There are 7 hidden switches. A switch that is on adds its own fixed numbers to the row, and there is some noise. The rows also spread widely along 12 directions, which tell nothing about the answers.
Known rows, each followed by its switches (1 for on, 0 for off):
[-15  20  -8 -12  -4   0   5 -14  -5  17   9 -26  -1   1  14 -15   4  -8
 -13   7  24]
0 0 1 0 1 1 1
[-18  15 -19  -1 -21  20  -9 -11  24 -23  12 -20  -1  -1   6 -22  -1  -8
 -15 -10  26]
0 1 0 0 1 1 0
[-42  -6   1   5  12  10 -11 -21 -21 -13  -2  -6   5   2 -15  -9  -9 -12
  14   8 -16]
0 1 0 0 1 0 1
[  7  -9  -6  21   7  -7   2  -6  16   3  20  -3  -2   6  -2 -10   0  -8
  35 -14  10]
1 0 0 1 0 0 0
[-31  17   9 -12   7  13 -10 -28 -22  -4 -16 -26 -18   8   8 -23 -21   3
   0   0 -25]
1 0 0 0 1 1 1
[ -1  -2 -16  12  23  19  -3 -13 -12   3  23  -6  11   4  -6 -18 -27  -6
   7  -4  -2]
0 0 0 1 1 1 0
[ -4  -9  -5  24  21   9 -12  -7   7  -8   8  -3  -7  -2 -19 -10 -19 -11
  -6   9  -5]
0 1 1 1 1 0 1
[ 11  -5  -7   2   1  -1   1  -8   3   5  -6 -31 -13 -14   4   3  -1 -15
  -5  -4   4]
1 1 0 0 1 1 1
[  7   7  -4  17   7 -31  -1 -14  18  -1  -3   4 -18 -14   8 -11  -5  15
   4   9 -13]
1 0 0 1 1 0 1
[-13   4 -26  17   5  -7 -18 -13   7 -22  13 -10 -11  35   3 -17 -19 -21
   6   9  20]
1 1 1 1 1 0 0
[ 12  -2 -25   6   2   6 -14 -18  -2 -14   3  -9 -15   9  -4 -22 -19  -7
   2  -5   0]
1 1 1 0 1 0 1
[ -7   7   5  14   9  32 -18 -18  -8 -27 -10  -4   0  17  -5 -16 -23   2
  11  -1 -15]
1 1 0 0 1 0 0
[-18  18   1  22   5   8 -11 -13  -5 -31 -11 -33 -15  -6   4   8 -26   4
 -14   4 -29]
1 0 0 1 1 0 0
[ 22 -12 -17 -20   2   7  -9 -14  -9 -18  -4  -8 -14  -8  14  -1 -14   1
  20   2   1]
1 1 1 0 0 1 0
[ 22   2 -16  -6 -14  -4  -8 -24 -11 -15 -20  -9 -12  -6   6  -6  12  10
  15  10  -1]
0 1 1 0 1 0 1
[-13  -8   5  11  16  22  -5  -1  17   2  20   1  10 -10 -20 -20 -14 -13
 -13  -5   3]
1 0 0 0 1 0 1
[ 20   1   5  27  15  25  -4  -6   5   1   2 -29 -12  -6  -8   2 -16 -12
  -6 -11   0]
1 1 1 1 1 0 1
[ 36  16  -3   5  -3  23   3 -11  -6  21 -11 -32   1   1   7  -4  10   1
 -12  -1  13]
0 1 0 0 1 1 0
[  0  25   5   4  13  -7  14 -11 -16  17   0 -32 -10  -8  24  27  -7   8
   3  10 -11]
0 1 0 0 0 0 0
[ 14   0  -9  -8   3 -18  -2 -17  -2  21  -6  -3  -9  -2   4 -12  14   2
   4  15   4]
0 1 0 0 1 0 1
[-13  -1   2 -22   3  18   1 -10  -3 -10   7 -26  -5 -39  11   6 -14  -4
  -7  -4   1]
1 0 1 1 1 1 1
[  3  -5 -33   4   4  -9 -10 -20  -8 -18   2 -10  -6 -25   0 -12 -25   8
  -8  -2 -26]
1 0 0 1 1 1 0
[  0   1  -7  11  -2  25   0  -9  -7 -21   7  -9  31 -21  -1  11   1  -5
  -6  11  11]
0 0 0 1 1 0 1
[  1  16  10  -8   6  29  -1  -9  15 -11  15 -10 -20 -15  10  -8 -22  12
   1 -11   1]
0 1 1 0 1 0 1
[  3   3 -29   4 -15 -10  -6 -23 -10 -19  -3  -1   6   9   7  -8  13   3
  22   9  15]
0 1 1 0 1 0 0
[  2  11  11  20  -8  38  -3  -6   3 -21   2 -11  31   1   3   4   9  -2
   9   2  24]
1 0 1 1 0 0 0

New rows. What belongs after each?
[ -2   0 -26  29   9   5  -6 -14 -17  -7   6 -29   9  12  -5  -6 -20 -16
   1  -3  -5]
1 0 0 1 0 1 0
[  5  -4 -33  23 -22  14  -8  -8  12 -41  14 -17  14 -19  -9  -2  -3  -6
   0 -15  12]
1 0 1 1 0 0 0
[ 27  -6   8 -13  -4   1   1 -14  -3   6 -18  -8  -4 -30   2   2  15  12
   5   4 -10]
1 0 0 0 1 0 1
[-12  13  10  10  -4  -7  -5 -16   1  14 -24 -34 -26 -10  -9 -19   8   3
 -24   5 -15]
0 0 1 0 1 1 1
[  4 -10 -14  28   8  18   4  -3  -2  -2  19 -23  15 -15 -14  13   2 -20
   3  -8  14]
0 1 1 1 1 0 0
[ 13  18 -19  15 -12  19 -13 -14  -1 -32  -4 -11   7  22   5 -17 -13  -4
 -11   9  18]
1 0 1 0 1 0 1
[ 26   5 -33  -1 -18   0 -13 -18  13 -12   5   3   1   4   6 -21  13   5
   4   7  28]
0 1 1 1 1 0 0
[  1  -2  12  13   7 -10 -16 -18   8  -4 -24  -8 -25 -10  -9 -12   3  11
   3   7 -24]
1 1 1 1 1 0 0
[  5   9  -3  -3   3  -6   7 -19  -4   7  10   1  -1 -13  17   1   6  12
  30   4   9]
0 1 1 1 0 0 1
[ -7 -18 -19  -1   6   6 -17 -11  -4 -50   0   0  -9  -5   2  -1 -33  -5
  18   6 -11]
1 1 1 0 0 1 0
[ 34   4 -14  -7  -3  37 -11 -13   6 -22  10  -8 -11 -16   4  -5 -21   9
   3  -9   4]
0 1 1 1 0 0 1
[ 36   1 -15 -10  -9  -6  -3 -14   3   3 -14 -13 -12 -19   7 -11   6  11
 -13  10   0]
0 0 0 0 1 1 1
[  4  -7   4   4   1   6 -17 -19  -2 -36 -20  18  10  -1   1  -9  -2  10
  17  24  -5]
1 0 0 1 1 0 1
[ -9  -9 -21 -21 -12  -3 -19 -20   4 -44   2  -2 -17 -19   9  -6 -18   5
  19   1 -11]
1 0 0 1 0 0 1
[ -6 -11   8 -13  14  23  -9   1  15  -8  14  -8  -3 -13   0  -4 -14 -11
  -7   8  12]
0 0 0 1 1 1 0
[ 11  17  14  12 -10   7   4 -10  15  -1  -6  -3  20  -9  15   2  25  11
   5   9  22]
1 0 0 1 1 0 0
[-19  -3 -31 -19  -2  -6 -23 -20  -2 -34   2  -6 -14   1   9 -22 -28  -4
  -4  12  -7]
1 0 0 1 1 1 0
[  2  -1  15  -9  16   9  -6  -9  -4  -4 -12 -23 -21   9  16   6 -14 -10
  11   7   0]
1 1 0 0 1 1 0
[ 35  -1 -28  19 -10   3   5 -14   4  -6  12   3  20  -7   1 -13   6   7
  17 -13  11]
1 0 0 0 1 0 0
[  7 -12 -30  -8  25  14  -8  -9 -16   0  35   0   9   5  -3  -6 -35 -17
   7  11   6]
0 0 0 1 0 0 1
[  7  14   1  -1  -5  17   7 -15 -12 -14  -1 -23  10  -3  25   7   0  -2
  17   1  23]
1 0 1 1 1 1 1
[ 21 -10  18   7   0  27  -5  -8  10  21  -2  -4   7  -3 -20 -24  22   0
  11 -10  11]
1 0 1 0 0 0 0
[ -6   4  27 -11  17   3   5  -7   4   9   5  -1  -8   4  14   3   2   4
  24  13   6]
0 0 0 0 1 0 0
[  4  -2  18  12  -5  23 -13 -12   5 -28 -26  -6   9 -12  -3  -8   7   4
  -2  13   5]
1 0 1 1 1 1 1
[  0  19  -7  -6 -13  11 -21 -25   4 -22 -16 -14 -23   8   6 -23  -3   9
  -4   9   2]
0 1 1 1 1 0 1
[ -1 -15   3   6   1  27  -7   0  19 -27  12  -6   7 -27 -11   4  -5 -10
  -2   0  11]
0 0 0 1 1 0 1
[ -5   0  -7  13 -12  -9 -17 -19   1 -22 -27 -12 -15 -14 -15 -20   1   9
 -15   8 -24]
1 0 1 0 1 0 1
[  4  19 -12  35   7  -3   4 -16  18 -10  11  17   7  -2   1 -25 -16  17
   4  -8  -6]
1 1 0 0 1 0 1
[ 15   9  15   0 -17  30  -5 -10  14 -10 -10 -23   8   2  12  -9  18  -8
   6  -5  35]
1 0 0 1 1 1 1
[ 21   9 -34  21   6  -2  -8 -13 -11 -13   9 -25 -13  16   3  -2 -25  -5
  -6   9   1]
0 0 1 1 1 0 0
[  4   9   8  -8  -1  34 -19 -17  -8 -26 -24 -17  -5  -7   3  -7 -12  12
 -17  17 -13]
0 0 0 1 1 1 0
[  3  -6  -5   2 -11 -16   1   1  30 -12   2 -16 -10 -24   9   3   4  -8
  -9   4  14]
1 0 0 0 0 1 1
[ -9   2  10 -20   7   8  -3 -22   2 -12   2  16   3 -13  24 -10  -7  14
  39   3   6]
1 1 0 1 0 1 1
[ -8  12  -1   7  14   0  -4  -7  14 -13  16   6 -13   8   8 -11 -28  12
   8   8  -8]
0 0 0 0 0 0 0
[ -7  20  -9   9   3  13  -1  -5  12   0  27 -19 -12  18   7 -17 -20  -4
  -2  -6  15]
0 0 1 0 0 0 0
[ 29  -3 -17  -2  -4  23  -4  -3   5 -18   7 -20  -8 -30  -4   5 -14   5
 -17  -4  -4]
0 0 1 0 1 0 0
[-14   2  10  -4   4 -15 -13 -17  14  -3 -14 -23 -42  -7   4 -20 -12   4
   5  -2 -22]
1 0 0 1 0 1 1
[ -1 -15 -12   2   9   7 -19 -24 -35 -16 -21 -15  -7   8 -13  -6 -11  -8
  14   9 -25]
1 1 1 0 1 0 0
[  3  -4 -15   7  13  10  -3  -1  -8  -8  12 -16  10   3   2  19 -15 -18
  -5  17   8]
0 1 0 0 0 0 0
[  4  24 -10   7   1  -2  -1 -19  11 -16   8 -11 -23  -9  21  -8 -22  15
   8  -9  -4]
1 1 1 1 1 0 1
[-12  -3 -23  18  -7  -2  -7 -19 -11 -22  -2 -14  12 -23 -11  -3  -2   2
  -3  -1 -20]
1 0 0 1 1 0 0
[  7  -5   1 -22 -13  10  -3 -15  -3 -10 -11  -1  14 -19  12  -5  14   4
  12  10  13]
1 0 0 0 0 1 1
[ 25  -6  -3  -4   2  32  -4  -7  -1   1   1 -14  11   0   0 -12  -3  -9
   1  -4  17]
1 0 0 0 1 1 0
[  9  -5 -20  13  -9  -7  -6 -13  23 -19   2  -7 -15 -32  -1 -11   0   9
   5 -13  -6]
0 1 0 1 1 1 0
[  7   8 -21  10  14   3   8 -17 -10  -7  13  -3  -3 -24   5 -10 -31  17
   1  -7 -23]
0 0 0 0 1 1 1
[ -5  -1  14  20   9  -7   1  -2  24 -11   4  -1 -15 -13  -3  -2  -7   9
   7   2 -11]
0 0 0 0 1 0 0
[  4   6  -6   7  17   4  -9 -12  19   6  26   1 -23  30   5 -27 -17  -8
  26  -6  16]
0 1 0 1 1 0 0
[ 13   7 -13  19  23   2  -5 -15 -25   1 -11 -12   9  -1   0  15 -13   2
 -15  30 -17]
0 1 0 1 1 0 0
[ 36 -12  -9   7  17   7 -10  -5   0   3   7 -28 -34  18  -2   3 -18 -23
  15   2  14]
0 1 1 1 1 0 1
[-10 -11  -5  12  15 -15   7  -9   5   9  28  -3  -4   1  -2  -6   0 -10
  33  -3  12]
0 0 1 1 1 0 0
[-27  10  14  -7  -4  -4  -3 -10   2  12  -8 -30  -4   6   5  -3  18 -13
  -6   9   9]
1 0 0 0 1 0 0
[ -5   6  -7  -6 -16  -5  -2 -16   8 -20 -11  -9   0 -30  11 -10   4  12
  -5   2  -3]
1 0 0 0 1 1 1
[ 38 -11 -31  11  -3  24 -15 -16  -3 -10   2 -17 -12  -5 -19 -19 -13  -7
  -2 -16  -8]
0 1 0 0 1 0 1
[ 20  13 -26  20  -1  11   1  -5   0 -22  15 -16   2  11   7   0 -19  -6
  -7   5  19]
0 0 1 0 1 0 1
[-11  11 -22  31 -10  12  -9 -20  -4 -24  -2  -6  33  12  -2 -22   1  -4
  -3   3  13]
1 0 0 1 1 1 0
[-12 -10  -1 -11  -5  17 -27 -14   4 -25 -19   1  12  -6  -9 -22   2  -4
 -21  25   3]
1 0 0 1 1 1 0
[ 10   2 -24 -14  -9   2 -11 -15   0 -29   1  -5   0  -3  18   7   0  -1
   8  18  16]
0 1 0 1 1 0 0
[-14  13  14  -2  27  19   1 -11  -3  18  14 -15  -3  -8   7  -2 -19  -6
  -3   1  -3]
1 1 0 1 1 0 1
[  9  -3  -3  -5 -11  -6 -17 -14   9 -18 -26  -5  -3 -17   3   1  15   0
 -12  24   3]
1 1 0 1 1 0 1
[ 10 -26 -23   8   1  23 -11 -14 -24  -3   2 -16  15  11 -25 -17   4 -22
  16  -2  10]
0 0 1 0 0 1 0
[ -2   7  -2  -8 -17 -11   5 -17   6   5  -1 -12  -1 -32   8  -3  27  11
   3   5  11]
0 0 1 1 1 0 1
[  7  10  -7 -15   4  -5  -5 -16 -20   3 -10 -10   8 -11  14  13   4   6
 -12  39   0]
0 0 0 1 0 0 1
[-12  17 -10  20  -4 -33   6 -22  15   4   8   6  -4 -16   8 -23  10  24
  15  -5  -7]
1 0 1 1 1 0 0
[  8   3  -6   5  -3   2   2 -12   5  19  11 -34 -10 -14  -1  -6   5 -12
   3 -17   8]
1 0 0 1 1 0 1
[-23   3  37  24  11  -2 -11 -12   1   4 -29 -19  -8  -8 -14   0  11   5
  -2  15 -29]
1 0 0 1 0 0 0
[-25 -11  27 -18   0  20  -7 -14  12 -19  -5   7  -5 -22  -2 -18   6  11
  24  -4  -6]
0 0 0 0 1 1 0
[ 31   8   0  14 -15   0   6  -3  17  -8 -12 -25  -4 -16  15  11  10   7
  -4  -2   9]
1 0 0 0 0 1 0
[  9   9 -26  31  -5  -6  -3 -14  18 -16  13  -8  -5 -12  -3 -18 -12   9
   1 -17  -9]
1 0 0 1 1 0 0
[ 39  -2   3  13  -5  31   0 -12   9  -3  -8 -14  -3 -23  -3 -12   1   6
   9 -27   0]
1 1 0 0 1 1 1
[ 13  -2  -9  -6  11  23  -3  -9 -15 -32   9   8  20  -8  11   9 -27   5
  10  16   4]
1 0 1 0 0 0 1
[ 21  11  -8 -10  -9  14  -6 -12   4 -15  -5  -4   1 -10  11  -4  -2  11
 -11  16   9]
0 0 0 0 1 0 1
[ 26 -14 -18   9 -15  15  -1 -11   7  -7   8  -5  11 -18 -12  -8  22  -3
  16 -14  20]
0 1 1 0 1 0 0
[ 22  25  12  17  -3  22  10  -5  25   1  13 -10  -4 -14  13  -8  -8  17
   4 -21   5]
1 0 0 0 0 0 1
[ 33 -10 -23   6  28  15  -7 -12 -14  -3  19  -2  -6  -4  -7  -7 -39  -1
   6   2 -15]
0 0 0 1 1 0 1
[-30  13 -21  -9   0  -7 -12 -25  -6 -18  12 -17 -24   2   9 -21 -24   3
   9  -6 -13]
1 0 1 1 1 0 0
[ 25  -2  -3 -11  -2 -17  -6 -10 -10  11 -17 -32 -29  16   8   7  14 -10
   7  21  10]
0 0 1 0 1 0 0
[ 12 -18 -11  -1   8   5 -18 -14 -16 -12 -14 -13 -11   4 -16  -7  -8  -6
   1  14 -21]
0 0 0 0 1 0 0
[23 14 -2 17 -2  5  8  2 28  8 17  7 15 -7  6 -7  9 12 -5  5 22]
0 0 0 0 0 0 0
[  4 -17 -36 -20   6  -1 -10 -11 -15 -21   5 -14  -6 -14   9   3 -27 -13
  -1   7  -5]
1 1 0 0 1 1 0
[ 16   3   5   6   2  29  -6  -4  18 -17   9 -14  -5   3   8 -11 -14  -4
   7  -9  21]
1 0 1 1 1 1 0
[  6  -1  24  15   8   2   8  -4   7   1  -9 -14  -3 -22  -1  10   4   3
   7   0  -9]
1 0 0 0 1 0 1
[ 12  -2   5  20  21  22  -4  -5 -16  -3 -12 -28  -2   7  -4  13 -17 -12
 -10  14  -9]
0 1 0 0 1 1 0
[ 12 -19   0 -10  14  -5 -11 -18 -18  15  -9   2  -1   5  -9 -11  12  -3
  22  21  -6]
0 0 0 1 1 0 0
[-20 -22  -6  19  12 -10  -5  -7   1 -30  -3   7  13 -25 -12  -1 -13  -2
   4  10 -21]
1 0 0 0 1 1 0
[-30  21 -18  10 -13 -14   1 -25  -1 -27   3   5   6  -1  15  -8   1  18
  26   2  -5]
0 1 0 0 0 0 0
[ 28 -17 -36   2 -16   3  -7  -5   5 -21   5 -16   3 -21 -10   1   3 -13
 -11   2  11]
0 0 0 0 1 0 1
